The first 6 rows are patterns. Each new row is the sum of 2 different patterns, raised or lowered, with some noise. Before adding, each is slid sideways (what falls off one end comes back at the other) and multiplied by a number that may be negative. Names go in the order of the patterns.
Known rows, each followed by the names of its patterns:
[-16 -33 -22   2 -33 -22   0  19  15 -35 -28 -19  35  13 -22  20   0  11
  -1  35  25  19 -20   7 -33  23  -1  15  -3   7  -6  19 -27 -20 -25  15
  34  19 -26  32 -12  13   4   8  -6  19 -20  11]
k162
[-18  23 -26 -13  -4  20  32  20  16 -28 -12 -11  20  32  20 -24  -5   9
  13  -9 -21 -15  22  17 -22   9  -6 -36  24 -13  25  29 -28 -31  -8 -13
  30  11   6  12 -37 -33   6  -4   0  -7 -20   4]
k519
[-10  29 -13  -5 -32 -21  37  27  10 -15  -6 -15   0 -37  32 -23  24  -4
   7 -27  22  -1  32  28  10  28  16  14   7  -5   2  15 -21  -6  -8  -1
  -8  22  11  22 -24 -16 -28 -17   2 -16 -14  26]
k767
[ 10 -10 -27  11  -5 -12  28 -20 -25   8   8  24   7  -7 -33   8  24 -13
  24   3 -28  31  20  15 -27  26 -37   2 -35 -14 -28 -15  11 -34 -14  11
 -10  19  10  34   5 -30 -13 -12  24 -26  29  35]
k846
[ 24  22 -35   8  26  21 -10 -35  26  30  20 -16  22 -23 -23  33   4  29
   9 -25  13  17  12 -25 -10   8  35 -30 -33   1   7 -29  23 -33  26 -23
 -37  18 -33 -37 -17 -26 -16 -19  31 -28  -8  10]
k313
[ -6  27  -6 -14   4  32   6 -16  -5  14   1 -33 -32  -9  23  -4 -35 -14
  30  11  28  13 -22   3 -29   6  -3  36  35 -13  12  18  -3 -21  19  14
  -2  33  22  24   9  24   3 -31  16   4  20  -8]
k995

New rows, each followed by the names of its patterns:
[  7  -8 -66 -50 -12  14   3 -29 -23 -17 -30 -18   1  22  17 -37 -10 -30
  -9 -31   4 -13 -17   3   6 -20 -29 -21  -4 -19   6 -32  14 -31 -11   4
 -17 -30   0 -12  -7 -42 -46 -20 -17 -64 -55 -29]
k162 k995
[ -1 -49 -16  19  -8  -3 -55  28  48  26 -32  35 -12 -34   1 -21  46  19
 -17 -31  -8  20 -50 -19 -14  19 -69 -63 -26  13 -46  35 -62  11 -47 -42
   1 -37 -68  -7 -19  -6 -41 -15 -57   5 -28  20]
k162 k313
[-50 -22 -18  -4  -9 -18  13 -45  -4 -20 -33  -2 -17 -15 -19   3 -30 -35
 -30 -12 -32  17 -43 -23 -38  16 -32  32   3  14  12  17   2 -15   4  -3
 -18 -21 -31 -28 -43 -25  21   3   6 -46  -9 -56]
k767 k846
[ 29 -14  13  20  31  39   8  32  46  23   4  54  37  33  57  48  33  26
  31  47  16  57  41  41  30  31  29  30  -1  39  54  51  30   5  20  21
  14   6  31  46  51 -21  33  33  39  43  59  -2]
k767 k995
[  6 -22 -49 -31  -7  23 -49 -18 -14  16 -43 -15  -1 -22 -40 -27 -31   9
 -32 -25 -39  21 -12  -7 -20  30  16   9  -1  12 -42   9  -9  29  34 -53
   7  43 -11  12  -3   4 -61  -5 -17  -6 -43  -7]
k162 k313
[ -3  49   5  14  -8   6   0   9  54   5  31  20   7  24  23  61  18  -4
  37  11  70  -7  51  35  18  45  21  43  10  11  41   8 -20  58  15  71
  32  30 -20  48  42  41  66  38  23  68  53  46]
k767 k846
[ -9 -28  12  22  -7 -27   1 -33   7  15  22  -4   4 -10  21  15 -26   3
  24  48  19  -8   6  -4 -18  36 -45  12  -9  33  25  20 -23  -8  16  59
  18  38  33  -4  47  31  16 -16  45 -48   3 -36]
k767 k846
[ 28  12  20  26  33  14  12  17  24  -9 -11  26  39  14  20  15 -16  33
   8   8  27  16  21  24  21  15  31  -6  47  64   4  26  24 -11  61  30
  41  56 -12  34  45  24  65  53  25   0  40  33]
k519 k313
[-53 -12 -36 -31  13 -46 -27  -7  25 -41  55   7  44  16  31  -6 -19  12
  34   4  35  -1 -12 -21  11   8  23 -17 -11  33  -2 -16 -41 -13  15   2
   8  27 -28  52  -4  13 -28 -22 -14  29  13  -9]
k767 k846
[ 19 -16  22 -17  -7 -12 -21 -40 -10  20 -27 -23  24 -31   8 -29  -9 -47
 -18  52  11   5 -27   2 -11 -19 -25  36 -21  -2  -8  21 -23  11   2  51
  46  15   5  15  39  17 -25  -8  -4 -30  15  -8]
k767 k995
[ -8  53 -17   1   6  22  11  -6 -18  30  26   3  15  29  15  16  49 -20
  14 -28  13  50   1 -51 -18   8 -23  -7  23 -12 -32  -4  15  47 -28  45
   8  26 -13 -20  24  39   6  21  48  13 -24  -1]
k162 k313
[ -4 -10  31  36  42 -23 -12 -19  23  25 -11  17  33  13  33  25  27   5
 -12  44  10  34   3  19   1  18 -12  46 -20  18  -9  25  14  41  -9  54
  28  29  40  30  19  31  -5  16  12 -24  -3   9]
k162 k767
[-30 -69 -26 -36  17 -25  -5 -55 -23 -36 -10 -58 -17  -7 -12 -57 -17 -85
 -64 -52 -55 -61 -36   3 -32 -30 -56   4 -11 -43 -16   1 -47 -64 -48  19
  -3  -8  -2  10  24  -3 -69  -9 -16   3 -44  -1]
k767 k995
[  6 -19 -38  33 -48 -13  32 -10  -3 -44  29  -6  45  -9   1  32  45  27
 -26  43  -8 -31  32 -15  13 -23 -30  30  22  19 -43  11 -22  -6 -34 -21
  23  -6 -22  26 -54  33   0 -39   6 -50 -44  -9]
k846 k313
[ 40   2   8   2   2  -4  35  21   6  17   7  -5   4   6   7   4  29  38
  10   7  18   1   8  12  27  62   3  11 -11  19  14  27 -18  -1   6   4
 -11  -4  -5 -24  21   1  31  23   7  -6  14   2]
k519 k767
[  1  22  22  31 -19  31  26  38  27   6  27  54  42   8  14  -9  20  54
  29   5  12  13  12  28  15   0 -16   1  23   7 -12  38   6  -1  20  -4
  29   7 -18  44   5   8  -4 -24 -10  19  16   3]
k162 k313
[  9  -7 -29 -25 -13  30   9 -21  33   8  17   6  33   9   6 -25  26  -6
  37  12  15  12  18 -16  24 -36   0 -12  36  40 -10 -34  22   9  18  14
   7  29  -4   5  -4   0 -24  11  -8 -15 -33 -18]
k162 k767
[ -59  -66  -44  -32  -56  -48  -40  -24  -34 -101  -90  -29  -72  -65
  -44  -78  -38  -66  -95  -19  -87  -68  -37  -49  -70  -37   -5  -75
  -72  -59   -5  -11  -66  -74  -44  -17  -76  -78  -37  -26  -66  -86
  -52  -59  -76    5  -62  -28]
k162 k313
[  4  11  25  26  11 -16 -16   9  34  65   8  52  -8  27   8  23 -18  58
 -24  46  -1 -10 -27  34 -20  19  36  41  52  -9  -1   0  47  30   2  20
   9  16  15  46  54  43  15   0 -26  12  -1  29]
k162 k767
[-11 -30  32  -3  36  20 -20  29 -19  -8  30  23  -1 -10  19  26   6 -43
   5  26  22  -2   5 -16  57  -1  45  44 -20  32  11  22  28  41  50 -21
  38  25   3 -25   4  42   0  10   9  35  43   4]
k313 k995
[ 15  44  25   6   3  16   5  62  19  -7  -2  30  52  53  -8  62 -13  51
  32  27  -2  10 -16  19  26   1   6   2 -40 -20  35  36  26 -26  -2  14
  58  14 -18  48  12  34  44  29  48  10 -20  46]
k162 k519
[ 21 -15   4 -10 -29 -38  -7 -20  28  24 -11   8  -5   0  -1 -19  -5 -19
 -10 -10 -16 -30 -38 -12 -14  15 -24 -19 -44 -44 -27 -12 -22  -3 -31   9
 -11  -9 -51 -38  21  -1  -6  -6 -32 -21 -30 -51]
k519 k767
[-16 -25 -20 -16   6  22 -25  30 -10  12  26 -33   3  -8   4 -21  39  42
 -10 -23 -22  32 -33 -41  26 -20 -49  22 -21  44 -13 -42 -24 -20  -9 -31
   3 -13 -45  53  -8   7 -24  42 -23 -27 -34  -2]
k846 k313
[-27 -27   4  39   4 -33 -11  25  19 -30 -24  30  21  -9 -22  29 -18 -29
  24  27  46  13 -38  14  40  19 -45 -19 -17  16  -9 -26  22  -1 -22 -17
 -59  34 -30 -45  17  -9 -46 -30 -21 -41 -33   3]
k313 k995
[ 24  41   3  56  29  11 -12  59   7  -7  39  36  63  43 -20  15  56  25
   6  46   4  66 -26 -35  45  56   3  57 -35  35  -6 -21  68  23 -14  12
  -4  14  21  44  13  -4  53  54  43 -26   1  26]
k519 k313
[  9   4 -34 -15  40  23  29  -2   1 -10 -13  11  24  15  -5  -4   0   2
  43  -8  23   0  44  34 -10  -5  -2   5  -9  13  36  39   5 -30   4  16
   2  24   1  33  34   7   1   6  33 -13   9  46]
k519 k313
[-26  38  -7   2 -34  15  -2  25 -20  34  -6 -17  38   8  21   6 -34   1
  17 -15 -30 -20  -1  10 -13 -24  12 -19 -41 -11 -39  15 -35 -44  24 -41
 -16 -27 -27 -42 -36  42 -10  -7 -11   5   0 -35]
k767 k313
[  -6  -26  -36  -17   -1  -24  -47  -11  -26  -83  -24  -63  -70 -103
  -78    3  -52  -61  -90  -24  -57 -107  -86  -61  -18  -82  -35  -29
 -103  -38  -53  -67  -43  -88  -73  -57   -6  -54  -79  -70  -55  -32
  -29  -88  -52  -84   -5  -97]
k846 k313
[-42 -80 -57 -53 -58 -56 -74   5 -53 -48 -82 -72 -60 -82 -16 -23 -39 -94
 -80 -49 -18 -54 -55 -28  -4 -20 -57 -64 -32 -15 -81 -52 -43 -84 -11 -70
 -48 -32 -20 -74 -68 -62 -65 -72 -55   6 -34 -66]
k519 k995
[ 64  24  12  -6  41 -12  47 -29  53  60  17  32  19  12  57   4  37 -29
  32  12   6 -24   4  33  14  13  10  21  68   4 -17 -21  15  19  56  45
 -47   2   1 -10  36  -9  -1 -29  16   7  18 -23]
k162 k313
[-17  -5 -24 -16  10 -30  -4   4  -7  -9 -37  23  -7  -3 -18  25   2 -11
  27 -25   6  -9 -13  26  15 -14 -23  -5   8   7 -41 -40  12   8 -41  11
 -33 -14  -5 -42  26 -11 -54 -36 -28 -28   1  21]
k519 k313
[-10 -22 -43  26 -31  42  11  -2 -30  18  -1  39  18  19   7  26  18   7
 -21 -20  -2 -33   8  -4   3 -20  -4  -4  31 -23 -24 -42 -15  11  -8 -32
   8   1  15 -12  13 -46 -15  14   4  22   1  -6]
k519 k767
[ 45 -21 -26  13  -6  17  39 -14 -31 -15  19  -5  57  17  21  11  29  23
 -12  22   9   2  21 -31  -3 -30 -22  40   6  28  -1   9 -38 -32 -16  31
  32  -2  15 -11 -41  20  24  -6 -10 -29  -3   0]
k519 k846
[-13  -9 -27   7 -25  21  22 -24  42  26  22  17  21 -13 -29  -2  33  13
  17   3  17  12  -2 -39  18  -7   0 -12  21  29 -48 -11   4  -6   4   0
  -6  53 -37  14 -31  21   0  25 -41  22  -9 -30]
k767 k313
[-39 -14  13  -3   0 -25 -10 -21 -39  32 -28 -22 -10  24 -27 -12 -11 -14
 -11 -10 -19 -46 -15  44 -38   7 -33   5  -2 -22  -6  25 -11 -22  15  30
   2   8  10  32  11  -5  -1  22  43 -13 -39   2]
k162 k995
[ -3 -20 -11 -25 -21  -2 -17  -7 -21   0 -57 -18 -33 -29 -62 -47 -17 -27
 -32 -38 -36  15  -8  20  -7 -54 -25 -47  -3 -38  26  25 -22 -19 -28 -12
 -37 -18   6 -34 -18  -1  -2  -2   0 -26 -60  -4]
k846 k995
[ 13  20 -37   3  36   2 -14  -6  33 -24   0  11  20  26   8   1 -26 -12
  17  34 -18 -18   0 -15 -11  25  17  -9 -10 -24   7  15 -55 -50 -22  39
 -27 -12 -16  46  14  45  17 -30  23 -18  -1  -4]
k846 k995
[  4  -8 -53   0  27   4   8  20  19 -14  20  28 -32   6 -22 -23 -16   8
   8 -34 -15 -39  -5  38 -56 -41 -32  34 -46  43   6   6  -1   0   6   2
  17  -3 -24  19 -15 -18 -61  10  41   3  -1  -9]
k846 k313
[ 30   9   2  -4  64  57  42 -26 -12  31  49 -44  11 -31  -4  26   8  25
  20   5 -13   3  40  -3  16  31  28 -23 -15  41  -1   8 -45 -12   3 -10
  38 -16   8 -39  -3   2  -2  12  51 -13 -19  -9]
k162 k995
[  5  26 -13  17   7  18 -25 -48   5  21 -13 -43 -22  16 -41 -13 -32  36
 -26 -54  -8 -27 -42 -54 -63 -35  -5   3 -68 -32  21   9  27 -23 -31   9
 -26 -14 -42  37  43 -13 -14  14 -33 -51  29   4]
k313 k995
[-12 -17   5 -47 -32 -25 -66 -44 -18 -25 -58 -62 -35   0 -23 -18 -58 -12
 -46 -19  -8 -42 -34 -25 -37  11 -18 -52 -33 -30 -65 -28 -49  -6 -10 -29
 -43 -15 -29   1  -7  -2 -45  12  -3 -23 -57 -64]
k162 k519
[-64 -62 -33 -10 -13 -44 -53 -74 -50 -70 -35 -34 -50 -67 -56 -77 -14 -36
 -19 -67 -57 -58 -38 -29 -44 -74  -9 -44 -25 -35 -92 -70 -32 -49 -50 -27
 -50 -21 -23 -39 -17 -60  -8  -7 -30 -37 -24 -33]
k162 k846
[-21  25  17   3   1 -41  -6   8   8   1  -1 -32 -19  24 -25  35  47  19
  20 -18  17  46  18  13 -37  46  40  22 -23  -8 -32 -22  54  18  38  -8
 -39  -2  42  21 -22 -11  19  52   2 -39 -11  30]
k519 k313
[-37 -43  -9 -58 -26 -54 -13 -67 -49 -49 -69 -39 -75 -51 -40 -39  13 -38
 -11 -46 -45 -36 -62  -8 -38 -14 -33 -28 -27 -46 -32 -34 -12  15 -36 -65
 -19   4   0 -50 -45 -76 -36   2 -42  10 -37 -47]
k846 k995
[-38  -4 -23   5  35   5  -6   6  18  27 -19   4 -47  17  20  16  31 -27
 -40  14  25  16  -6  18   0 -24  -5 -29 -19 -16  31 -44  -9 -19 -34   3
 -14  10  -8 -28  -4 -12   4   2  22  28   7  -2]
k767 k846
[-10  36  20  -1 -12  60  26  28  13  -4 -14  10 -16  38  20  18   6   2
 -28 -19 -23  43  62  21 -17  36  -1  32   9  27 -15  42  -4  21 -24 -49
 -30 -10  -6  -9  16  14  -1 -40  -5  -8  36   8]
k162 k519
[ -7  29 -29 -36 -64  13  45  -2 -15  25 -46  31  11  13 -40  35 -62  -1
 -57 -54 -57 -24 -27 -63 -23  22  -4 -22 -23   6  27 -25 -41  -2  13 -23
  21  56  24   5 -54   4 -45  -1  16 -14 -35   5]
k162 k846
[-48  39 -66  11 -51 -51  -6 -38 -67  -3 -23  -3 -43 -21 -60   1 -40  14
  -7 -53 -13  16 -16  -3 -57  22  44  28 -31  40 -12 -36  -4 -27  44  20
 -17 -37 -11  18 -56 -24 -18  22 -78 -68 -33  12]
k162 k313
[-40   3   6 -23  16  39 -10  12 -33  27  30  15  22  14   4   7 -13   9
  42  25  -4 -23  12  12   1   3 -33  28 -21 -14 -38  44 -36  34 -46 -10
 -32 -10   5 -21 -30  36   8  40  -5  -6 -14   0]
k162 k846
[ 33  48  27  50 -15  33  38  41  75 -18  17  61  59  45   5  52  30  57
  35  39  31  13  37  65  76  52 -12  67  20  42 -16  11  13  48  10 -28
  18  51  -4  68  13  86  16 -23  36  -8  16  -4]
k846 k313
[ 22  13 -13  12  46  20  24  53  11  10 -15  -2  53  22  15 -17  22  36
  -6  -7  25  39  -4  -9  19  13  32  19  12  36  -8  36  30  27  20  45
  39  11  26  -3  -7  22 -24  47  -3  -5  -4  28]
k162 k313
[ -5  33 -17   8  23  26 -13  31 -17  -7  10 -33   4  30 -43 -34   2  15
  43 -18 -14  -3  18  -3 -12  26   5  10  -7  40  19  40 -28   2 -26  45
  30  37  18  -3  -7  19  -7  10  -5   8  36  31]
k162 k519
[ 16  21 -21  -5 -40   7   5  13  35  16   6  10 -28   7 -20   4  12   8
  29 -29 -24 -21 -10 -11  -1  12  32 -23   4 -43 -14   4  20 -30 -10 -29
 -11  -2 -38 -27  -1 -14   6  17 -32  24 -13 -14]
k519 k767
[  5 -24   2  16 -16 -40 -19  18  22  40  -3  11 -55 -43  44  24  15 -20
 -16  -5 -11 -10   9 -25  27  18  40  -5  42 -18  23  21  31  56  37  -2
   7   9  19  13 -37 -13  18  18 -23  31  11  -2]
k519 k767
[ 25  26  23 -22 -11 -40  36  14  -8   6  -1 -34  35 -31   5   0 -15   0
   7 -30  50  -1  19   8 -22 -31  16 -13   9 -20 -41  -8 -16  -9 -39 -14
   3  31   1  -2   0   2   0 -26  34  26  21 -21]
k162 k519
[ 15 -10 -45 -21 -47  36   0  13 -31 -33 -31  24 -23 -34 -41  12  35  18
 -49   0   3  -5  -1  27 -31  19 -45 -24   4  -9 -20   5 -62 -36 -12  -5
  35 -12 -38 -21  15   6  -8   4   8 -19  11  28]
k162 k519
[74 71 53  1 27 86 56 82 31 35 62 49 81 19 93 15 29 19 43 27 10 45 14 58
 33  9 62 57 53 65 -5 50 14 39 36 45 51 39 20  4 42 63  9 66 34 39 69 21]
k846 k313
[ 37 -33  28 -26  -8  -2  12  -6 -20 -40 -29   3  -5   2  -2 -29  -6 -12
   0  46  23 -10  -1  17 -12 -15 -34  11  32  38  -3   5   6 -14  -5  -2
 -10  32 -13   8  16 -44  -3   1  18  15 -13 -26]
k519 k767
[  0 -58  -2 -55   9 -55 -37 -15 -34 -24 -15 -44  -9 -18  12 -59 -41  22
  27  12 -81 -17  25 -18 -27 -60   6 -24 -23 -55  17 -49 -12  -6 -18  -6
  -9 -49  -4 -17  16 -18  -8 -25 -17 -59 -29 -42]
k162 k313
[-49 -11 -47 -18   1 -24   0 -46  -9  11 -31  15  16  20 -25 -29   4 -11
   1 -23  51  49  14 -31 -23  36   5 -34   5 -45 -30  20   2  39  -5  -5
 -58 -29  26 -25  -2   2  -5   8   2   9 -51  -1]
k846 k995
[ 30 -39 -22 -13  -6  15  10 -23  30 -58  -1 -59 -13  -4  21 -28 -29 -31
 -63 -46 -52 -26 -12 -26  -5 -10 -49  15   6 -11 -20 -24 -42 -23 -13   4
 -17  26 -13 -16  17 -24 -54 -15 -28 -20  13  14]
k767 k846
[-67 -87 -33 -39 -29 -76 -30 -33 -41 -81 -46 -60 -34 -60 -23 -79 -49 -43
 -21 -16 -40 -30 -64 -32 -25 -62 -33 -38 -83 -33 -38 -38 -73 -15 -69 -36
 -93 -71 -88 -71 -43 -86 -70 -22 -62 -17 -51 -29]
k767 k846
[  4  39 -20 -29  27   1 -20 -20  24 -47  17 -26  -1 -30  -3  -3 -68 -11
  -3  -6  -4  -5  33 -15 -50 -22   2  11 -49   6  25  -3 -49 -65 -10   2
 -29 -16 -39 -13   5  20  19 -25 -15 -65  -4   5]
k846 k995
[-38  33  19   1  17 -20  28 -20  19 -10  25  51  30  41   4   6  58  59
  10 -14  20  38  40  36  35 -15  13  26  24  62   2 -13  20  56   7  30
  10  53  61  17   5  12  55   8  30   2  28  -4]
k846 k313
[-13  -4  25  -3  17   2  48  50 -22  -7  36  46  13 -29  41  74  62   7
  14  -4  26  57  -8  35  -2 -21  51  30  52 -13   8 -13  18  -2 -28  -1
  26   4  18 -31  38 -37 -39  12 -22 -39  -1  18]
k313 k995
[ -4  -4  23  -9  26  -4 -12 -26  38  -5 -22   9  10  40  19 -38  -9  33
   3  -7  29 -17  36 -42 -49  27  38 -11  26 -47   8 -22 -35  49  10 -25
  -6 -11  -6  10  19   4 -27  31  29  23 -42 -23]
k519 k313
[-28   2  -3  31   8 -11  17  -7 -13 -26  -6 -27   0  26  10  12  -9   2
  14 -10  15  35  17  25 -40  38  10  20 -11  41 -23  -9   2 -12  18  -8
 -25   1  13  14 -15 -14  22  31 -12 -13  12 -10]
k767 k313
